The groups are shells around one centre, one inside the other: the same stretched ball of 7 dimensions in 6 sizes.
Some rows, each with its group after it:
[ -2.5  28.0  48.0 -36.3 -12.6 -44.7  56.1  -6.0 -14.1  -5.5  19.3   2.9
  10.8 -23.7]
j_904
[ 16.6  52.9  28.3 -31.7  -7.9 -38.4  70.8  16.8 -19.9  -0.9   5.4 -11.1
   8.4 -28.8]
j_526
[  4.8  34.6  29.6 -67.1  -3.4 -58.2  58.1  24.2   3.3 -13.6 -34.1 -15.5
   8.6 -35.2]
j_279
[-14.1  32.6  40.3 -52.8 -43.1 -27.7  47.1  10.7  12.1 -17.4  -8.5   1.2
  12.8 -22.3]
j_415
[ 11.2  49.6  26.4 -15.5  12.4 -55.1  66.3   3.5 -25.9  -3.6 -18.3 -45.4
  -1.3 -42.9]
j_734
[ -5.4   4.2  31.3 -43.0 -27.4 -52.3  44.2  25.3  -9.9 -25.2 -29.1 -12.9
  -4.3 -44.0]
j_279
[ 30.8  68.6  32.1  -8.8  17.9 -50.5  77.7  -0.4 -26.0  16.5  28.3  -0.2
  -8.5 -11.9]
j_165
[-12.4   7.1  32.3 -28.2 -33.0 -62.2  37.5  12.0 -17.3 -25.9 -36.8 -36.4
  -9.9 -55.5]
j_415
[  5.6  59.3  47.4 -20.7 -24.0 -42.0  59.5 -15.1 -11.8   9.1  39.3  12.2
   0.9  -8.4]
j_526
[ 16.8  80.5  31.1 -31.3 -10.4 -68.9  66.9  -3.8 -21.6  11.3   0.4 -32.0
   0.9 -34.7]
j_279
[ 14.6  59.4  42.1   3.8 -25.5 -39.1  63.4 -12.3 -29.5  12.3  50.9  10.5
  -8.8 -11.4]
j_415
[-10.9  27.1  47.6 -40.8 -17.9 -27.9  51.1  -2.1   9.9 -11.5   8.6  13.2
   8.8  -9.9]
j_165
[ 14.1  41.9  38.7 -27.6   5.1 -58.6  67.1  -1.3 -32.1   2.6  15.7 -14.2
   6.1 -33.8]
j_734
[  4.8  48.7  24.3 -65.0 -40.3 -53.9  59.6  30.0 -16.0 -12.8 -26.3 -31.8
  19.8 -54.3]
j_415
[  6.0   5.8  26.9 -41.8  26.0 -78.1  53.6  20.1 -16.9 -20.5 -50.9 -38.0
  -9.7 -52.1]
j_415
[  3.9  67.5  32.7 -30.2 -36.7 -39.3  62.6   2.1 -19.5   0.4   7.1 -26.3
  14.0 -35.9]
j_904
[  5.1  46.2  45.8 -41.6 -15.1 -34.9  67.2  -2.2 -17.9   1.7  32.7   5.4
  23.3 -21.4]
j_734
[ 19.0  45.9  31.7 -15.2  18.4 -60.3  59.4   4.7  -0.3   3.1  -5.2   5.9
 -29.1  -6.1]
j_415
[ 10.7  48.9  29.8 -25.4   0.6 -28.2  68.6  12.2  -8.9  -4.1   0.3  -9.9
   5.9 -20.4]
j_904
[ 15.0  69.9  41.2 -32.6 -29.9 -29.7  71.6   0.7 -18.3  11.5  47.4  15.6
  16.8 -11.6]
j_279
[-14.8  38.4  41.6 -42.9 -58.1 -41.2  46.0   1.0 -12.5 -13.6   0.3 -20.0
  16.7 -42.2]
j_279
[ -5.2  39.0  45.4 -65.3 -47.2 -47.9  55.1   6.2 -15.4  -7.6  14.8  -2.9
  28.5 -38.4]
j_904
[  7.0  18.0  32.5 -33.7  -7.4 -42.6  57.7  20.7 -13.7 -13.6  -5.5  -0.2
  -1.6 -29.5]
j_526
[  4.5  33.6  45.4 -33.2   5.5 -66.9  53.3  -8.7  -6.2  -0.3   5.1   2.7
  -9.8 -17.1]
j_165
[  5.1  53.6  32.8 -52.6 -10.7 -54.3  59.3  10.3   1.7  -4.5 -17.1 -15.0
   6.0 -27.4]
j_904
[ 11.9  70.6  37.8  -8.2  -7.0 -35.2  65.0 -10.0  -4.9  10.3  24.0   2.4
  -8.3  -3.1]
j_734
[ 11.2  58.0  51.2 -19.8 -23.7 -42.2  64.4 -17.0 -23.6  14.2  60.0  22.0
   5.7  -7.7]
j_415
[ -7.4  27.1  37.1 -43.5 -48.2 -40.5  44.4  15.5   0.3 -16.2  -6.6   3.4
   0.0 -27.7]
j_279
[ 14.3  69.7  42.8  -3.5  -0.8 -31.2  70.8 -17.2 -16.0  14.6  43.7   6.3
  -0.6  -2.3]
j_165
[ 14.2  63.7  35.4 -25.1 -30.3 -66.4  58.0  -1.2 -23.4   7.9  14.9  -9.6
  -8.5 -29.2]
j_526
[  4.2  69.7  42.5 -58.1 -56.8 -36.5  60.4   5.7  -3.1   5.2  31.5  16.7
  20.7 -15.8]
j_165
[  6.2  19.8  23.6 -15.8  -1.7 -68.4  50.8  16.3 -25.5 -16.6 -37.8 -40.9
 -19.3 -51.6]
j_734
[ 24.3  37.6  23.2 -36.7  18.9 -70.1  69.9  23.1 -29.9  -3.7 -19.0 -26.8
  -2.7 -44.6]
j_734
[ 11.1  45.4  37.1 -36.4 -14.4 -79.4  53.2   1.2 -17.6   1.6  -1.8  -9.8
 -11.9 -32.2]
j_526
[ 13.4  34.0  24.6 -28.2   6.5 -81.1  57.3  13.7 -28.2  -8.2 -33.8 -43.0
 -13.2 -52.8]
j_904
[ 21.7  53.8  21.0 -32.9  13.0 -60.7  74.1  18.7 -31.8  -1.8 -19.9 -43.1
   6.5 -49.1]
j_279
[ -0.7  58.4  38.6 -71.3 -53.4 -53.0  57.1  11.3 -10.6  -3.7   3.6 -11.5
  27.0 -40.4]
j_734
[ 24.5  73.4  25.0 -46.8  15.1 -49.0  79.6  16.0 -10.6   6.7  -6.7 -19.4
  12.5 -25.4]
j_415
[ 16.0  40.4  22.5 -21.9 -11.2 -65.3  57.9  20.0 -24.4  -6.6 -20.4 -25.8
 -15.9 -42.1]
j_904
[  5.9  43.1  30.2 -72.0 -30.7 -72.1  54.5  23.8  -9.8  -9.8 -25.5 -19.2
  10.2 -47.0]
j_734
[ -9.5  58.4  43.8 -39.1 -53.4 -39.1  51.1  -8.0  -7.1  -2.9  14.1 -11.7
  15.0 -28.5]
j_734
[ 18.4  73.3  34.6 -20.0 -26.6 -47.4  65.0   0.7 -16.3  12.0  27.8   4.9
  -6.2 -13.8]
j_904
[  4.2  45.9  36.9 -20.9  -2.6 -57.2  59.7  -6.9 -23.2  -1.9  -1.5 -30.1
   1.2 -36.9]
j_526
[  9.4  65.2  31.8 -56.1 -14.8 -78.6  59.9   4.8 -13.8   1.8 -19.5 -34.2
   6.8 -43.9]
j_165
[  2.4  23.5  47.0 -45.8   6.3 -44.4  60.4   0.7  -6.0  -6.0  13.9  12.0
  10.9 -16.3]
j_165
[  5.5  38.4  25.9 -13.5  -7.9 -62.1  53.5   7.4 -21.8  -9.9 -27.1 -40.7
 -14.5 -45.0]
j_526
[  3.2  60.7  43.1 -22.2 -41.0 -35.1  59.6  -7.9 -18.6   5.1  36.1   1.8
   8.8 -19.6]
j_526
[  2.2  60.2  44.1 -55.5 -29.6 -43.2  66.9  -2.8 -20.7   2.5  23.6 -13.3
  34.0 -35.0]
j_279
[ -2.0  32.1  37.9 -43.7 -47.9 -65.9  50.1   7.1 -35.0 -10.3  -0.1 -27.5
  11.9 -57.9]
j_415
[ 14.3  78.2  31.8 -32.2 -38.1 -69.8  61.7  -0.3 -29.8   9.8   9.2 -28.5
   2.1 -41.8]
j_165
[ 13.8  29.9  37.2 -15.0  24.7 -49.4  66.4   0.1 -22.4  -1.8   8.2  -7.8
  -4.8 -22.7]
j_279
[ -4.0  37.5  36.5 -29.1 -16.6 -48.5  56.0  -0.8 -20.5  -9.9  -8.4 -33.6
   9.9 -43.2]
j_526
[ 15.9  62.6  36.9 -16.6   5.6 -35.5  69.6  -3.1  -7.0   8.5  22.3   5.6
  -3.2  -4.7]
j_904
[ 19.0  66.4  32.8  -0.9  -2.0 -35.2  73.3  -4.0 -28.3  10.0  28.1 -12.1
  -0.9 -19.2]
j_279
[ 10.3  53.0  43.1 -15.8 -27.1 -52.2  55.6  -7.6 -14.9   7.6  32.8  14.9
 -12.8 -10.7]
j_526
[  4.7  28.5  43.8  -5.1 -11.7 -44.5  57.1  -8.7 -30.5  -1.8  28.9  -1.4
  -4.5 -25.3]
j_165
[ -5.8  60.4  34.7 -54.5 -48.1 -51.3  51.3   6.2  -1.2  -7.0 -14.3 -24.1
  12.9 -37.5]
j_165
[ 14.0  68.0  33.8 -38.9 -26.4 -75.3  62.1  -0.1 -30.7   7.3   5.1 -28.8
   4.8 -44.5]
j_734
[ 16.1  59.4  28.1 -72.6   3.1 -67.4  73.1  19.6 -18.6  -1.1 -20.4 -34.2
  26.2 -48.6]
j_415
[ 16.4  44.2  30.0 -39.4 -25.5 -57.7  62.0  20.0 -25.2  -2.0   5.3  -4.9
   0.9 -36.2]
j_904

New rows. What belongs after each?
[ 16.5  76.1  31.7  -4.5  -5.1 -69.9  61.2 -12.7 -21.9  12.6   2.9 -29.5
 -19.3 -26.8]
j_415
[-15.9  34.0  52.4 -43.2 -61.8 -36.5  44.9  -8.3  -9.5  -8.8  27.8   7.1
  17.4 -26.8]
j_165
[ 14.9  28.5  38.0 -37.6  -2.1 -89.2  53.4   5.0 -26.2  -0.8  -1.9  -6.1
 -15.2 -36.8]
j_165
[  6.3  68.1  28.3 -57.5 -31.8 -62.7  60.4  12.9 -11.9  -2.3 -20.1 -35.2
  14.0 -45.8]
j_279
[  3.4  63.3  40.3 -16.7 -11.5 -33.5  62.5 -11.8  -6.5   4.4  17.8  -8.1
   2.8 -12.7]
j_904
[ 21.1  40.6  29.5  13.2  22.4 -50.5  66.4  -0.4 -30.2   2.8   8.4 -15.0
 -23.7 -22.0]
j_165
[  5.5  46.9  43.4 -64.5 -19.6 -66.6  56.0   4.1  -2.2   0.2   5.0   6.5
   8.4 -23.3]
j_734
[ 24.2  35.3  29.8 -41.3  13.6 -72.3  62.5  20.9 -10.1  -0.4  -8.9   7.7
 -17.2 -20.9]
j_165
[  1.0  33.0  30.8 -57.0 -14.1 -41.2  58.3  23.3   1.1 -15.3 -22.7 -11.3
  12.1 -32.1]
j_904
[ 13.4  46.1  28.5 -43.9  14.4 -62.7  71.5  11.0 -29.5  -4.1 -17.9 -43.0
  16.2 -51.0]
j_165
[ -3.0  50.7  44.7 -22.4 -44.9 -34.2  57.2  -9.5 -24.9  -0.4  32.8  -8.0
  14.9 -30.0]
j_279
[  6.0  24.0  25.0 -32.6  10.1 -46.9  59.5  22.1  -8.6 -17.1 -34.5 -26.3
  -3.4 -37.0]
j_904
[ 12.2  49.1  46.9 -60.0 -17.0 -62.9  63.8   1.0 -16.1   6.9  29.4  15.1
  15.2 -21.8]
j_279
[  8.0  37.0  46.4 -14.5 -10.3 -54.6  54.6 -10.8 -16.2   3.9  30.3  15.4
 -13.4 -11.3]
j_904
[  4.8  10.2  35.0 -20.6  -4.4 -71.0  45.5   8.9 -17.6 -13.0 -15.8  -8.4
 -24.5 -34.4]
j_904
[ 27.1  75.2  34.5 -46.6  -9.8 -73.4  73.1   4.6 -28.7  16.1  21.2  -7.7
   7.4 -30.7]
j_165
[ 11.8  52.1  33.2 -28.8   8.3 -60.4  67.4  -1.1 -26.2   1.1  -4.0 -33.4
   6.3 -39.4]
j_904
[  0.6   8.8  33.6 -60.2  -3.7 -61.4  51.5  24.5  -5.0 -20.5 -30.5  -9.5
   2.8 -39.7]
j_904
[ 14.9  86.7  30.6 -50.8 -19.8 -37.3  74.4   8.8  -5.4   8.7   8.7 -13.2
  21.7 -21.7]
j_415
[  4.7  35.5  33.5 -11.6  -7.2 -14.0  63.3  10.1  -7.0  -8.5  10.7   2.6
   0.9 -12.9]
j_415
[ -8.0  48.1  48.0 -34.8 -37.1 -48.2  48.8 -13.6  -5.0  -1.9  16.3  -2.5
   5.3 -21.4]
j_904
[ 28.9  62.3  32.8 -19.9  25.4 -75.2  70.6  -1.8 -22.0  14.1   8.8  -8.4
 -16.4 -18.9]
j_415
[  6.4  49.8  43.3 -53.9 -39.9 -30.4  66.6   9.5 -18.1   0.4  37.3  14.1
  29.2 -23.8]
j_165
[ 14.0  36.1  31.4 -45.3 -15.2 -76.2  53.3  17.8 -12.6  -4.4 -12.6  -2.6
 -13.7 -32.4]
j_904
[  2.4  -4.8  29.2 -53.1  15.3 -65.4  53.9  28.1 -15.2 -25.9 -43.7 -25.5
   1.7 -51.4]
j_415
[  9.9  80.4  35.2 -34.7 -36.8 -40.4  69.9  -1.2 -25.3   8.6  23.8 -21.3
  21.9 -33.5]
j_279
[ 25.0  76.5  40.7 -37.6   1.0 -62.0  72.4  -5.5 -13.7  19.8  33.1  11.7
   0.9  -8.1]
j_415
[  7.8  26.6  43.4 -25.0 -26.4 -59.9  48.2   3.1 -13.6  -2.1  21.5  23.5
 -18.5 -15.2]
j_279
[ 17.1  31.2  19.1 -31.5  23.4 -43.5  69.2  30.2 -12.5 -13.0 -32.4 -24.9
  -2.3 -34.9]
j_415
[  3.5  64.4  34.3 -50.5 -46.4 -42.8  63.4   9.3 -21.0  -1.4   8.7 -22.2
  25.7 -42.1]
j_734
[  1.3  51.0  39.9 -65.4 -18.2 -33.8  63.8  10.9   5.5  -4.6   4.3   3.9
  25.6 -18.8]
j_279
[ 11.5  42.1  42.5 -28.9 -18.5 -44.1  63.3   1.5 -22.9   2.9  34.0  12.5
   5.5 -19.5]
j_526
[ 11.3  37.8  21.4 -18.8 -14.7 -59.9  55.5  20.2 -22.5 -10.5 -26.5 -32.0
 -15.4 -44.7]
j_734
[-18.8  -2.0  44.2 -33.4 -21.0 -39.2  41.0   3.0  -4.6 -25.7 -14.1  -9.7
   2.8 -34.2]
j_415
[  3.4  46.0  42.0 -61.2 -40.4 -76.5  50.6   4.2 -15.3  -1.2   4.3  -4.4
   6.5 -37.9]
j_734
[  0.2  41.3  42.4 -72.4 -42.8 -46.4  62.2  13.3 -21.8  -6.7  15.7  -6.0
  37.4 -43.7]
j_165
[ 18.1  55.1  32.8 -14.2 -15.8 -63.6  58.2   2.9 -20.0   6.3  11.7  -1.6
 -20.4 -21.2]
j_526
[ 10.9  31.8  22.1 -26.2  -1.3 -48.0  58.4  25.4  -8.3 -13.2 -28.8 -18.0
 -12.7 -32.0]
j_734
[  8.2  75.6  41.8  -1.7 -28.4 -38.1  62.5 -19.2 -19.9  13.3  39.0  -5.0
  -3.1 -12.9]
j_279
[ 10.2  28.5  30.6 -31.2  -1.1 -85.8  51.2   9.0 -24.0  -7.6 -25.6 -28.7
 -17.5 -46.3]
j_904
[ -0.4  32.6  40.7 -28.2 -18.2 -16.5  56.7   8.2   8.4  -8.5  16.6  24.9
   0.6  -0.9]
j_415
[ -5.4  39.8  40.1 -31.8 -34.9 -62.8  44.3  -4.3  -9.5  -6.9  -5.9 -15.5
  -7.1 -33.4]
j_526
[  1.8  18.0  32.2 -25.4 -18.2 -46.5  55.8  15.0 -29.7 -15.8  -7.7 -23.4
   3.8 -47.4]
j_279
[  4.3  34.9  28.2  -5.0  -2.4 -42.5  58.3   5.5 -21.9 -10.3 -14.1 -33.2
  -8.3 -37.3]
j_904
[  7.5  59.2  40.5 -21.3   1.8 -52.6  64.1 -13.7 -16.4   6.2  12.9 -18.0
   2.8 -23.0]
j_734
[ 21.3  44.6  27.8 -31.2  21.4 -53.7  71.7  15.3 -18.7  -0.6  -6.6 -14.3
  -0.6 -28.1]
j_526
[  7.3  56.7  37.0   0.1 -22.9 -49.3  55.9 -10.4 -21.8   4.2  17.8 -12.9
 -14.4 -22.6]
j_526
[  2.1  32.8  35.8 -18.0 -17.3 -67.3  50.7  -2.3 -28.5  -6.9  -6.8 -29.7
  -8.6 -44.8]
j_526
[ 12.6  70.5  36.1 -12.3 -33.0 -40.9  64.1  -4.3 -23.5   9.5  31.1  -4.9
  -0.5 -20.6]
j_904
[ 10.8  40.1  27.2 -26.1   9.4 -83.4  54.3   5.4 -18.7  -5.6 -35.1 -40.6
 -18.7 -44.7]
j_279
[ 25.0  84.7  30.7 -23.2 -10.1 -41.1  75.8   3.9 -16.3  15.7  26.0  -1.5
   2.5 -12.6]
j_279
[ -0.4  50.3  43.5 -32.1 -48.9 -41.5  55.1  -3.3 -20.3  -0.1  29.1  -0.2
  11.2 -28.1]
j_526
[  6.1  47.5  42.1  11.6 -24.3 -37.5  57.2 -15.2 -29.6   4.5  38.1  -2.2
 -11.5 -18.3]
j_415
[  3.0  48.6  43.9 -34.2 -44.3 -62.3  52.5  -5.4 -25.9   2.0  24.0  -5.0
   3.5 -34.3]
j_904
[ 21.3  52.0  26.0  -4.2 -12.6 -58.9  62.4   9.5 -31.9   3.4   6.1 -15.5
 -19.3 -31.8]
j_279
[ 11.2  33.0  26.9 -27.3 -12.9 -39.1  65.5  21.6 -28.6 -10.2  -2.9 -19.7
   7.7 -41.6]
j_165
